The rows are grouped in 4 different ways at once. Each group adds its own fixed numbers to the row, and there is some noise. The rows also spread widely along 14 directions, which tell nothing about the answers.
In the rows, zero is written as 128.
Some rows, each with its group in each grouping after it:
[128 117 136  96 108 175 150  45 113 154  99 100 147 156 121 156 121 175
 105 124 139 148 109 122 115 106  92] | (3) R J_494 J_639
[131 161 178 108 142 142 105 129 142  87  60 143 135  77  99  75 119  98
 147 146 113 170 103 113 154 107 107] | (2) L J_948 J_801
[179 103  97 104 108 108 146 124 162 185 151 175 119 137 105 110 156 146
 148 121 157 185 129  99 116 109 151] | (4) M J_212 J_639
[128 108 108 145 116 131 104 129 100 173 159 145  72 140  72 140 145 126
  99 136 150 153 173 108 145 136 181] | (1) R J_948 J_108
[145 176 117 180 167  60 108 170 158  93 143 173 152 135 155 157 144  79
 190 122 101 108  98 152 130 123 141] | (2) M J_337 J_342
[101 136 120  84 120 137 136 140 173 146 118 166 128 130 105  96 110 132
 148 130 178 130 111 131 118 112 111] | (0) L J_530 J_108
[172 108 115 179 126 107 132 134 156 112 115 178 118 108 127 116 119 127
 138 133 152 169 119 118 110 107 144] | (3) L J_530 J_342
[119  55 104  80 143 187 117  64 113 110 110 138 168 161 111 164 115 144
 149  93 105 138 142  95 130 105 129] | (0) R J_337 J_780
[ 80 150 124 103 139 137  92 114 133 156 116  84 119 121 131 102 109 161
 112 169 136 100 111 118 186 128  91] | (4) R J_494 J_325
[101 126 166 103  75 173 152 122 134 112 115 141 138 128 110  90  83 160
 133 159 164 135  91 143  92 108  95] | (1) R J_212 J_780
[ 68 179 143 170 142 124  79 157  61 106 130 122 105 144  72 132 137  97
 157 140 119  85 133 109 139 127 147] | (0) R J_530 J_325
[152 128  79  98 128 145 152  34 134 173  75 103 133 138 124 156 147 141
 103  88 145 145 106 113 144 117  95] | (0) L J_494 J_801
[102 137 118 159 159  79  77 156 159 153 119 144  86  75  78  55 140 162
 121 109 113 114 164  90 157 132 174] | (1) L J_530 J_801
[181 102 122  79 119 183 131  76  69  75  77 175 107 134  65 146 111  59
 131 130 114 157 155 111  85 119 160] | (0) L J_337 J_801
[168 125  98 183  87 101 130 172 119 152 184 128 113 142 135 131 181 109
 157 159 125 154 110 127 116 104 141] | (3) L J_948 J_342
[137 100  96  61 124 134 127  83 129 106 142  99 155 151 142 119 145 164
 163 111  43  83 147 123  54  93 115] | (3) L J_494 J_325
[152 121 127 141 132  92 146  95 149 177 150 144  97 132 128 192 191 126
 114  94 118 220 176 153 134 106 131] | (2) L J_530 J_342
[119 120  66 141 104 110 133 127 146 159 169 126  75 139 135 140 114 138
 102 152 158  86 137 164 110 134 126] | (0) R J_530 J_325
[162 142 124 174 102 101 129 126 128 190 188 138 139 175 119 146 174 149
 148 100 141 143  43 124 155 149 154] | (4) R J_948 J_325
[125 156 119  82 169 119  98  60  82 146 120 115 134 171 103 156 135 148
 138 133  93 100 172  88 117 108 141] | (4) R J_212 J_325
[103 188 173  80 180  97 112  64 119 199 132 135 123 177 113 178 145 163
 104 138 128 149 167 136 150 122 139] | (4) L J_337 J_342
[192 161 167  88  94 148 137 101 105 135 102 153 117 136  89 109 127 117
 129 180 143 204 116 104 101 105 134] | (1) L J_494 J_325
[160 192 121 154 165  81 123  91 132 121  71 154 114 114 111 112 113 128
 127 145 149 124 148 101  97  99 133] | (0) L J_530 J_801
[ 47 194 143 109 132 126 121 122 104 156 137 118 134 175  81 164 160 119
 151  81 140  82  90 148 139 135 124] | (3) L J_530 J_325
[ 54 122 120 119 119 129 120 121 144 165 152 108 136 146 114  86 116 206
 130 118 138  62 101 123 116 119 115] | (0) L J_530 J_325
[ 98 138 151 169 117  99 105 155 148 169 166 114  90 102 142  95 146 159
 113 165 109 144 116 149 153 127 113] | (0) L J_212 J_342
[127 166 151 115 116 109 178  94 180 148 117 177 151 159 136 163 113 144
 135  95 185 152  59 174 102 120  99] | (2) L J_212 J_325
[209  96  94 145 126 123  86  93 104 157 157 120 103 131 116 127 145 135
 114 161  73 138 138  87 150 130 179] | (3) R J_530 J_801
[118 171 187  93 130 163 120  82 108 168 102 144 121 155  85 147 135 111
 112 112 133 160  49 154 175 169 133] | (0) L J_494 J_342
[198 109  87  90 101 142 145 103 112 152 129 191 108 173  68 122 130 116
 148 122 157 138 109 106  71 137 196] | (3) R J_494 J_342
[ 47 174 147 121 149 101 104 168 149 123 147 123 184 149 125 103 151 158
 203 101  97  72 101 116 114  94 105] | (3) L J_212 J_108
[148 121  68 210 157  88 122  87 130 135  78 132 108 105 117 137 148 150
 120  92 166 174 163  63 130  91 130] | (0) M J_494 J_325
[130 174 103 112 155 107 120  40 125 161  84  81 153 144 129 108 120 200
 111 125 113  71 113  82 113 106 109] | (1) L J_494 J_325
[146  94 167 112  90 167 171  83 108 120 149 177 149 184 109 190 125 138
 142 105 143 186 114 155  68 106 131] | (0) L J_530 J_780
[107 185 132  69 136 121 117 105 126 191 120 124  90 147  89 148 161 122
 121 142 146 159 167 136 144 122 121] | (0) R J_494 J_801
[ 80  79 132  69 112 182 144  88 156 159 133 139 141 152 113 156 127 147
 123  76 149 155  88 163 154 140 107] | (0) M J_948 J_780
[126 131  82  84 114 133 141  85 122 142 101 103 114 124  93 100 157 140
 138 100 121 116 148  96  89  90 115] | (3) L J_530 J_325

New rows. What belongs after each?
[172 157 122  98 117 124 110 137 109 133 138 145  94 126  97 129 149  66
 141 156 109 150 129 136 147 137 149] | (4) R J_337 J_801
[164 143 110 132 116 122 133 134 150 103 135 148 118 121 146 159 140  70
 154 130 115 153 115 166 119 120  98] | (0) R J_530 J_108
[ 90 108  91 174 101 143 122 143 111 162 142 135  96 140  82 105 116 146
 113 126 185  91  95 114 138 143 152] | (0) R J_948 J_639
[156  99 179 150 113 171 102 108 103  98 141 149 137 136 125 133  87 121
 118 161  96 143  56 142 153 147 142] | (0) L J_530 J_780
[132 107 106 108 102 130 115 152 134  89 132 125 102  88 124  57 115 125
 154 165  96 109 143 117  91 104 112] | (4) R J_212 J_325
[163 141 103 155 111  99 152 101 133 148 149 134 155 164 138 142 148 142
 152 102 118 107  63 124 102 113 134] | (2) L J_212 J_780
[104  95 113  69  81 162 143 138 142 176 154 154 105 145  76 117 146 145
 144 129 170 165 157 127 109 109 131] | (0) R J_530 J_801
[124 167 156 179 135 107  84 165 130  99 110 137  90  79 128  89 109  98
 123 191 123 147 106 129 161 123 114] | (0) L J_212 J_325
[117 118 117 132 120 123 132 133 123  99 134 136 104 121 131 170 150  97
 144 137 121 177 195 146  99  81  98] | (0) L J_530 J_325
[105 129 102 109 122 123 136 103 175 167 101 131  92 107 120  92 106 173
  98 151 199 150 148 122 122 104  97] | (0) R J_948 J_325
[154 147 127 180 125 117 135  97 112 148 129 156 106 150 104 160 141 118
 125  99 143 141  89 141 125 149 152] | (0) R J_530 J_342
[148  75 176 115  90 171 109 127 121 151 184 149 127 147 119 125 124 150
 123 165  93 167  81 148 146 143 154] | (3) L J_530 J_342
[125 168 131 135 113 141 160  59 125 155  37 115 101 106  99 103 114 160
  87 137 219 189 118  94 118  89  77] | (0) L J_494 J_325
[134 128 154 178 125 129 107 140  85 126 154 145 147 155  94 152 165 117
 168 111  96 154 106 102 133 114 153] | (0) L J_530 J_639
[129 169  75 143 140  97 156  87 149 155  91 118 113 128 134 165 156 107
 124  95 165 132 125 139 136 109  98] | (2) R J_337 J_342
[134 158 116 164 138  92 128 142 137 133 118 193  69 129  86 156 136  91
 126 120 194 184 168 139 112 124 157] | (0) R J_948 J_325
[133 132  30 166 142 102 135 105 124 110 111 128 124 146 147 191 121  88
 135 120 156  84 136 124 126 105 112] | (2) R J_212 J_325
[ 97 176 209 107 122 138 111 163 126  94 124 171 114 123  96 115 102 107
 153 173 127 149 138 169 107 125 127] | (1) R J_530 J_342
[ 80 129  87 133  98 140 150  91  71 142 117 100  61 140  64 143 160 130
 104  90 161 116 188 122  71 105 134] | (3) R J_948 J_325
[ 68 196 151  94 142 113 109 118 119 133 102 115  87 116  78  85 132 141
 136 131 124 100 164 125  97 113 118] | (0) R J_530 J_325
[163 124 126  89 124 127 118  77 130 139 149  96 127 134 135 124 164 145
 137 115  46 134 129 134 106 116 128] | (3) R J_948 J_780
[131 110  79 186 118 134 127  97  96 129  92 109  86 106 107 110 109 143
  91 158 168 125 162  83 114  96 123] | (0) R J_337 J_639
[103 135 166 122 158 128 124  72 154 141  60 163  94  93  87 101 101 172
  96 109 173 202 165 105 128 108 122] | (0) R J_212 J_780
[ 80  97  84  96 151 136  98 119 154 160 121 159  93 131  80 103 102 151
 115 109 167  99 142 113 148 148 162] | (0) R J_948 J_325
[202 120 132 165 110 131 122 120  96 119 133 161 146 146  93 149 164 101
 164 115 106 181 101  90 123 108 166] | (3) L J_530 J_801
[131 103  93 154 111 120 154  67 108 153 119 131 119 151  85 110 130 209
 115  91 155 103 158  83  51  97 159] | (3) R J_337 J_801
[117 114  82 191 129 136 119  82 115 140 124 100 119 138 150 158  92 150
  82 143 151  67  88 142 158 144 112] | (0) R J_948 J_801
[199 160  55 155 128  82 149  90 148 156  81 166 103 129 100  80 115 144
 125 117 196 113  90  76  80 120 157] | (0) L J_494 J_325
[ 98  80 115 135 142 103  99 154 167 146 181 185  83 130 102 110 106 158
 116 107 122 100 142 153 124 158 194] | (0) L J_530 J_780
[152 101 151 114 104 164 107 122 117 101 107 128  86  72  95  87 138 106
 127 149  86 191 157 120 130 113 118] | (0) R J_530 J_801
[148 162 110  91  99 130 132 153 114 103 109 150 111 122  91  87 145  83
 189 164 137 151 147 100  69  81 112] | (0) R J_212 J_325
[144 155 117  65 143 122 127 109 132 143 130 148 167 173 116 164 153 108
 182 120 127 146 127 112 129  97 117] | (4) L J_530 J_325
[184 156 137  91 123 116 135  85 148 136 129 132 120 128 138 136 153 116
 139 130  82 155 121 160 100 124 111] | (0) R J_948 J_801
[147 111 146 120 103 156 154  57  91 158 136 129 118 172  95 199 164 146
 110  81 118 186 136 140  98 123 140] | (3) R J_494 J_639
[164 160 100 159  72 120 178  89 119 167 139  98 123 141 127 144 173 122
 126 102 143 126  59 147 115 120 101] | (2) M J_530 J_801
[135 138  99 141 159  68 100 156 186 168 144 170  94 114 127  94 140 151
 142 140 137 142 148 121 133 130 157] | (0) M J_494 J_342
[161 177 162 129 164  77  91  90 114 181 143 132 124 156 103 129 171 178
 138 139  94 175 155  79 124 104 175] | (3) M J_494 J_780
[111 132  83 153 103 129 130 128 102 119 109 115  85 108  80 103 158 109
 145 100 139 123 150 102 100 105 123] | (0) R J_530 J_325
[173 101 135 125  98 133 122 108 134 149 173 125 160 151 133 120 153 164
 156 114  66 139  76 116 125 126 142] | (1) R J_212 J_780
[ 89  81 149 129 125 179 103  92  99 153 117 141 129 146  67 104  96 189
 114 124 156 136 117  77 149 125 158] | (0) R J_530 J_780
[115  87 140  86 119 188 120  67  93  82 109 111 144 137 118 131 101 134
 128 125  75 103 116 130 101 115 106] | (0) L J_530 J_325
[112 206 157  96 147 108 110 139 151 138 120 146 167 145 102 105 149 112
 190  98 100  90  51 137 140 139 124] | (0) L J_530 J_801
[113 123 100  77 151 134 121  75 112 150 140 146 143 183 109 183 137 134
 146 108 109  97 157 127 105 119 143] | (0) M J_212 J_801
[ 28 164 136  68 137 123 130 143 173 174 140 129 118 143 111 147 145 143
 141 108 157 125 155 175 138 119  89] | (0) R J_337 J_639
[130 116 110  66 136 117 140 101 149 143 184 184 102 181 129 204 128 106
 125 112 119 124 172 197  80 142 154] | (0) M J_337 J_108
[ 45 164 171  62 170 148  89 102 138 117 100 127 140 143 109 139  90 145
 127 133 114  89 120 153 156 138 111] | (2) R J_494 J_325
[106  62 138  61  93 192 133  83 101 115 111 112 108 114  80 107 145 151
 119  97  82 155 168 123  90 107 125] | (3) L J_494 J_801
[ 81  76  98 114  82 167 130 137 103 139 153 123 100 136  73  98 143 154
 141 101 124  98 135 124  95 131 145] | (0) R J_494 J_801
[137 128 131  68 115 104 159 108 208 149 141 160 108 116 146 120 115 164
 127 126 151 166 152 177  88 112  96] | (4) R J_530 J_325
[ 66 137 138 144 163 134  87  77 104 141 112  84 110 119 115 132 128 151
  87 101  79  70 115 141 172 155 124] | (0) L J_948 J_801
[185 108  98 121 110 146 147  94 135 124 115 167 131 153 122 156 107 108
 125 121 158 146  73 136 120 133 145] | (3) L J_494 J_780
[144 137 206  93 107 162 123 106  92 133 142 175 112 159  70 146 134 122
 133 146 119 193 137 145  98 131 160] | (0) R J_948 J_801
[130 135 101 117 140 107  84 192 146 137 175 171 126 147 122 137 131  86
 169 175 120 112 127 134 162 130 160] | (0) L J_337 J_801
[ 37 167 153 124 146  95 103 160 140 144 169 118 164 155 121 117 156 177
 181 109  92  72 132 136 113 105 117] | (0) L J_337 J_801
[128 136 122 119 160 103  84 120 126 186 152 149  74 149 116 161 126 135
  87 186 138 148 175 135 167 139 173] | (3) L J_494 J_342
[ 49 144 123 166 181  88  78 151 151  98 137  92 151 107 153 119 156 137
 168  78  49  71 122 138 161 118 102] | (0) L J_948 J_780
[187 128 165 148 132 148 105 102 126 102 124 155 142 129 151 169 107  90
 124 171 104 176  73 156 167 141 120] | (0) M J_948 J_801
[ 93 177 169  98 165 101  98 125 149 184 130 159 111 139  89 112 153 148
 141 129 138 163 140 126 146 131 149] | (0) M J_948 J_342
[135 156 151 168 121 121 118 140 106 126 133 160  95 132  88 185 160  69
 130 109 141 200 135 147 161 136 151] | (1) R J_337 J_780
[174 165 111 162 106  89 153 128 101 119 165 138 127 162 141 191 167  88
 160 136 117 135 141 155  86  98 120] | (4) L J_530 J_801
[129 125  62  73 117 157 115 129  99 113 102 133 103 138  83  91 106  94
 153 165 147  85 150  92  97 110 141] | (0) R J_494 J_780
[172 128 114 160 104 132 153  85 124  97  86 141 121 111 121  84  96 142
 131 129 141 123  86 110  69 108 116] | (0) R J_212 J_780
[124 162  92 163 177  77  91  99 118 165 138 128 113 162 125 173 145 142
 125 135 132 114 167 102 142 117 151] | (0) R J_948 J_325
[161  84 143 136 115 171 100  92 104 120 123 118 136 131 129 161 122 137
 113 158 101 191 124 108 169 120 121] | (1) R J_494 J_325
[111 162 124 134  89 113 175 127 147 123  95 141  86 105 106  96 113 140
 110 132 194 144 144 151  64  99 103] | (1) L J_494 J_780
[110 149 116  99 110 137 139  92 112 148  97 129  53 110  72 113 137 118
  96 128 165 156 177 129  98 116 125] | (0) R J_337 J_325
